The first 9 rows are patterns. Each new row is the sum of 2 different patterns, raised or lowered, with some noise. Before adding, each is slid sideways (what falls off one end comes back at the other) and multiplied by a number that may be negative. Names go in the order of the patterns.
Known rows, each followed by the names of its patterns:
[  4.2  -4.7  14.8   1.7   6.0  -3.9  -6.9  17.5  -8.8  12.1  -2.2   2.5
   6.2   6.8   5.7   5.5  -3.4 -13.0  -6.4   3.5  -2.2  -4.9  10.0   7.0
  11.4  -4.6  10.7  -6.5   1.2   7.0   7.8   1.3  -8.1  10.0  10.6 -14.9
   2.2   0.1   4.8  -7.7  -1.9   9.0 -13.1  -8.9] => (6)
[ 10.1  -9.5   3.5  15.6   2.8   3.7   9.6  -1.0   0.0  -9.4   2.7  10.4
   5.7  13.5  -1.6  -7.1   1.7   0.0  -8.3  19.2  -8.2   5.4   4.3   3.1
  -2.0   8.9  -4.6  -5.7 -19.3  -2.3 -10.3  -1.7   4.6   8.5   1.0  -0.6
   5.5  -1.9 -10.9  -5.6 -21.2   0.7 -10.4   0.4] => (0)
[ -2.8   4.9   3.0  -8.5  -7.7 -24.1 -11.1   5.5  25.5  15.0  -2.7   3.6
 -12.6  -4.4   5.0  12.0   1.2  12.9 -10.8  -4.6  -2.7  -4.4  -0.2   1.5
  11.0   1.2   4.8  -6.5  -0.8  -1.2  -0.7  -0.1  -3.5   6.9  -8.8  12.9
  -0.3 -13.5   5.1 -15.1  -2.9  -3.7 -12.8  -3.8] => (3)
[ -4.5  -1.5  -1.3  -4.5  10.0  -5.9  10.7  -3.5  11.6  -9.7   2.0  -4.9
  16.0  -9.5   4.3  -3.0   6.8  -2.3   2.9   1.6  -1.5  -1.4  -4.5   4.9
   3.2   4.8 -12.1   3.4   3.6   2.9  -1.8  10.2   3.6  -0.2   7.5   3.4
   2.1  -9.1  -0.5  -3.3  -9.7  -3.6  -0.5   5.1] => (5)
[ -9.1  16.0   3.8   2.2   7.9   4.1   4.5 -17.0  -8.0  -9.0 -12.8  -2.1
  10.3   4.8  -5.9 -11.8  -4.6  -1.5  -0.4   2.2   2.0 -23.5  -0.9   9.1
  12.1 -17.7  -8.3   4.0   6.2   8.1 -16.0   5.6   8.7 -19.7 -19.6  -1.4
  23.2  -1.2   5.4   3.9  -0.6  -3.2  -3.5   8.7] => (8)
[-18.5  -3.0  -1.4  -4.2  12.8   3.3  17.7  -8.2   5.5  15.7 -10.1 -12.1
  -1.2   1.7 -13.9  10.0  -3.4   5.7 -17.6  -5.5  -5.1  -5.0   9.1  -3.5
   8.1   5.5  -0.3  -3.3 -12.9  -4.0  20.4   4.9   5.3  -4.7   9.7  -8.7
  -5.3   6.7  -1.8   6.5  -9.0   1.0  -4.7  -7.2] => (2)
[ -7.2   2.0   2.4 -13.0   4.1   2.6  -9.9  -0.3  12.3  -5.3   4.0  -2.2
   7.4  -4.3   4.8  -4.1   9.7  -7.9   4.7   4.9  -3.2  18.3   0.1  16.3
   2.0   1.6   3.4  13.3  -8.0  -3.6   5.1   8.0   2.7  -2.0  18.9   8.4
   4.7   3.1   0.2 -14.3  -1.6   0.4   6.6 -12.4] => (1)
[  2.3  -5.6   9.4  -1.6   2.7  -1.7 -14.5 -10.9  -9.7  -3.3  -1.8  -0.6
  15.3   7.6   3.1 -19.9   1.0   0.0 -17.9   7.3  -8.7  -0.7 -12.0   6.9
  -5.0 -11.6   2.2   0.2  -0.5  13.8   5.7  26.2  -7.5  -2.9  13.5   2.6
   3.5  -8.2  -8.2   8.2  -4.0  -3.4   9.3   6.8] => (4)
[ -4.7   7.9 -12.8 -11.9  -9.4   3.3  -6.4   9.0   7.9  -0.8   3.2  10.3
  -6.2  -4.4  -6.2  -7.6  -8.7  -4.1   8.3  -8.8  -7.2   1.9  14.2 -15.5
   4.3 -12.7 -11.1  12.1  18.1 -12.8   4.1   5.4   3.4  -2.3  -8.2   7.1
 -11.5 -15.1   0.1  -7.3   0.6   1.5  -1.3   5.3] => (7)

New rows, each followed by the names of its patterns:
[  3.9  -3.0   0.0   8.1  -2.0  13.5  -1.7  14.9   7.4  -1.3  -0.3  20.1
  -7.0  -2.8   3.5  12.5   4.8  -5.9  25.1  12.6   2.5   6.8  -4.9 -13.4
  -3.2   3.3  10.4 -18.0  -1.1  -2.5   4.7 -11.7   2.6   1.0 -10.6  -1.6
  14.6   3.3   8.8  -3.1   9.0  -0.5   0.4  -5.4] => (6) (1)
[ -8.4   1.1  -6.4  -8.2  -6.1   4.0   2.4  -5.0   0.3   7.4  -3.4  -6.0
  -1.5   2.6  -0.2  -2.6  -3.2   5.7 -11.1   1.8 -15.7   3.6  -6.0   3.3
  -9.2  -2.3  -0.3  -4.8  -5.7  -0.9  -6.3  -6.3  -2.8  -2.9   2.7   0.0
  -0.3  -6.7   8.6  -2.3  -9.2  -7.7  -5.3  -7.2] => (6) (5)
[ -3.4  -5.8 -23.4 -20.2 -21.4   6.5 -13.9  -8.9 -10.7 -11.0 -17.6 -11.0
  -5.0  -8.3  -1.6  -4.5  -9.7  -8.5 -12.8  -9.7 -22.6 -19.2 -15.9 -14.5
 -10.0   5.0  -9.5  -9.9 -18.8 -18.9  -7.6 -13.6 -16.9 -12.1 -27.0 -17.0
  -5.7  -4.2 -17.8 -18.1 -14.3 -10.4 -13.2 -19.8] => (0) (8)
[  5.7   0.4  10.6 -10.8  -4.3   2.0  -2.9   0.2  -0.3   8.3  10.8   4.1
  12.9  -2.0  -0.6  -3.3   8.6   2.1   9.4   0.0   2.5  -4.0   0.5  17.6
   1.6  -4.5  -7.7  16.6   5.3  -3.2  -6.0   1.1  12.9  -4.2  -6.5  17.3
  10.9   1.2 -15.9  -1.5  -4.3  -1.6   6.8   3.3] => (5) (8)
[-10.2   8.1  -0.9   9.7  11.1   1.8   5.6  22.5   2.6  15.0  14.2   8.8
  -1.1   3.2   6.5  17.7   8.3  20.0   4.4  -0.6   9.0   7.4   1.1  21.0
  -3.0   9.5  17.1   7.5   3.4  14.1   3.2  -2.4 -12.8   4.9  -5.7   3.4
   9.6  18.7   8.0   7.8  15.7   7.1  -1.8  -0.3] => (0) (5)
[15.5 24.1  9.2  9.6 16.6  0.2 -2.7 10.1 20.5 11.1  4.1 23.9  2.0 18.0
  4.6 22.6  2.4 10.4 20.4 -3.6  9.5 -0.5 -0.4  5.6 -9.9  7.0 16.9  4.0
  5.3  3.5 13.5 16.6 -6.8  7.5  9.3  1.9  5.2 16.8 15.0  4.2  6.0 15.0
 15.6 19.2] => (1) (4)
[ -4.7  -8.6 -12.7  -1.1   6.5  -1.8  12.4  -2.2  11.9  -5.8   3.6  11.1
  -8.8  -3.2  -6.9  10.3  -9.0  -2.6   1.2  -6.0 -13.9  -6.3 -10.8  -5.9
   2.4   1.5   7.2  -1.7  -5.0 -18.6 -16.3   0.8  32.8  14.7   1.3  -0.3
  -2.4  -8.7  -0.5  13.4  -0.9  14.1 -12.8  -2.2] => (3) (2)
[-28.2  -8.4 -19.5 -13.7 -22.3 -10.1 -17.9  -6.6 -13.9 -10.0 -19.8 -13.3
 -17.1 -11.1 -15.9  -6.4  -9.4 -17.3 -13.4 -16.0  -1.6 -22.8 -19.6 -19.1
 -16.5 -22.3 -13.2 -12.6 -22.2 -20.5 -16.9  -7.5 -13.4 -10.5  -5.0 -20.0
 -13.4 -14.7  -5.4 -19.0 -15.6  -8.1 -19.7  -6.2] => (5) (8)
[17.9 16.7 10.6  4.7 19.5 29.9  0.5 12.9 17.8 30.4 -0.7 18.2 12.3  0.2
 20.0 31.9  3.8 28.5 21.8 22.3 13.2  5.6 32.8  1.8 12.6 15.1 11.8 20.7
 22.0 19.5 25.2 11.9 13.2  3.0  9.7  8.1 15.9 18.7 27.2 30.6 12.8 25.8
 19.3 11.2] => (6) (7)
[11.3  3.6  5.7 13.2  1.9  3.4  0.2  1.7  5.3 -3.0  6.7 -0.1 18.4  4.9
 15.9 10.0  4.1  3.0 -8.8  8.0  2.7  6.9  5.0  4.0 -4.5 10.1 21.5  2.2
 -4.4 -2.5 16.3 -0.5 -0.9 -0.3 -0.7 15.2 11.9  1.5 17.3 13.7 15.1 -2.3
  6.1  0.7] => (8) (1)
[-13.2 -12.4  -8.3  -0.1   1.2   3.6  18.3  -1.6   5.3 -10.9  10.9  -4.6
 -17.6  11.5  -1.8   6.7 -13.4  11.5   2.9 -17.3  -4.0   2.4  14.8  14.7
  11.6  29.1  -2.7  -0.2  13.8   9.6   3.0   3.9  -3.1  12.1   3.8   1.3
  13.7   2.3   1.9  -4.5   5.2   0.7  10.1   4.2] => (8) (4)
[  2.3   0.1   6.2   3.6   5.3   0.2   0.8   7.1   3.3  -2.9  -0.2   5.6
  -3.5   7.6   6.6  13.3  -6.0  11.0  15.1   0.2   0.4   7.6   6.3  -8.1
  14.4   4.5   7.1 -13.4   7.2  -0.8   7.3  14.2  -4.4   0.5  12.7   1.9
   0.4  -5.4   1.9  20.8   2.8  12.0   7.5  10.1] => (2) (7)
[  2.0  -3.6  -1.7 -10.5 -10.4  -6.5 -20.8  -6.1 -10.4 -10.4  -9.1  -5.0
  -5.1  -6.5   1.0 -15.3 -16.2   1.3   8.9 -24.4  -5.7  -3.6  -4.6  -5.5
   1.3   2.0  -9.7 -17.7   4.1  -2.9  -5.0  -4.2   4.3  -3.1  -7.3   8.4
 -11.5 -20.2  -6.5  -4.6  -6.0  -1.9   4.1  -7.0] => (1) (7)
[ -7.2  -7.2 -16.6 -16.8  -6.1 -11.2 -11.7  -2.2  -9.4  -7.6 -11.8  -2.2
 -12.9  -3.8  -9.5 -20.4 -14.6 -15.9 -12.0 -15.6 -10.7  -1.8  -9.2  -9.9
 -24.3  -7.8 -12.1 -22.6  -6.5 -19.5  -6.0 -22.3  -1.4 -14.6 -13.1 -12.9
  -8.2 -13.1   5.7 -10.9   9.6 -17.0  -9.0  -1.4] => (5) (4)
[-13.5  -4.3   6.4 -11.2  -3.6   9.2 -10.6 -10.6 -30.1  -0.4  -9.6 -18.0
   8.2   9.3 -23.7  -5.7  17.1  -1.4 -16.7 -15.9  15.7   6.8  10.0 -12.5
  -6.6   8.6 -28.5 -26.4  -4.8  20.1   7.2   4.8 -18.0  -8.4 -11.3  -2.4
  -4.7  -2.6  16.2  -6.2  -0.2  -2.8   8.2  -0.3] => (8) (2)
[ 12.6  12.7   9.0  21.3   4.1  -2.9  -3.7   9.9  -2.3  -2.5  21.0  12.4
  16.2  13.1   5.3  -4.6   5.1   0.4 -13.6   6.3  -0.4  13.6  11.3   6.6
  19.7  21.6  13.9  10.0  15.2   7.3   4.4   1.2   4.8  23.9  19.4  25.0
   4.4   4.6   3.6   3.7   1.1  22.3  -6.2  16.0] => (0) (7)
[ 18.5  -0.3   5.9  10.2  18.9  12.2 -15.6   2.8  -0.1 -10.4  -0.9 -16.0
  10.0  -1.8  -1.9 -11.0  -3.5   6.2   1.9  -6.0   2.3  15.9   0.3   3.9
   8.6   7.1 -10.8   0.4   3.8  11.9  15.7  11.5   9.2   2.9   2.4  18.2
  -9.0  -9.5  -8.8  29.0   7.1  -1.2  11.4  -8.8] => (8) (4)
[-17.0   5.2  -0.2  -5.8 -10.1  -6.2  14.4 -10.8 -15.2  15.7  11.8   2.6
 -23.7  -0.9  -6.2  -6.6  -2.7  -3.3   0.0 -12.7   8.0 -17.8  -5.8  -4.4
 -10.8  -5.0  -9.3  16.3   0.9   6.3  14.2  -2.0  -6.5  -6.7   4.0  12.7
   4.0  -0.5  -4.2  -5.8  -1.6  23.2   6.3  -7.0] => (3) (8)
[ 14.6  -2.9  -1.6  16.2  -7.8   8.7 -10.2   9.9  -4.2   8.8   3.5  -5.7
  -0.2   1.0 -12.0 -13.5 -24.3  10.1  -6.2 -22.1  -3.5   6.0   7.1   9.8
  -7.4   3.3   1.4 -12.0  -4.1  -6.1  11.8  -7.5   1.4  -0.5   2.1  15.0
   3.7   5.5  -1.5  -4.5  -1.0 -11.8  -7.4  -6.2] => (8) (4)
[ -4.4   9.9  12.1 -10.9   7.9  -6.7   6.4  10.3   3.0   3.9  -4.4   3.4
   6.0 -13.4   5.7  -4.4   4.9  -8.5   1.1  16.0  -4.3  -2.1   5.8  -2.5
  13.8  -5.7   1.6  -4.5   4.4  15.4  -7.5  19.9  -5.1   5.6   6.0  12.3
   2.8   7.7   3.7 -11.7  -5.4   3.8  -8.0  -6.3] => (6) (4)
[  0.1 -13.9 -13.5  -0.5  -8.1 -11.1  -6.4   6.7   9.4   3.7  10.2   2.6
  -1.0  -6.0   2.6   8.7  -7.8  -5.2 -14.3  -0.1  -8.9   7.5   3.9  -4.0
 -14.1  10.6  11.4 -14.2  -6.9 -14.5  21.1  -4.4  -7.7  16.4   7.2  -0.8
 -29.0  -6.1  -8.2  -4.8   5.5   1.6 -12.8 -14.4] => (8) (2)
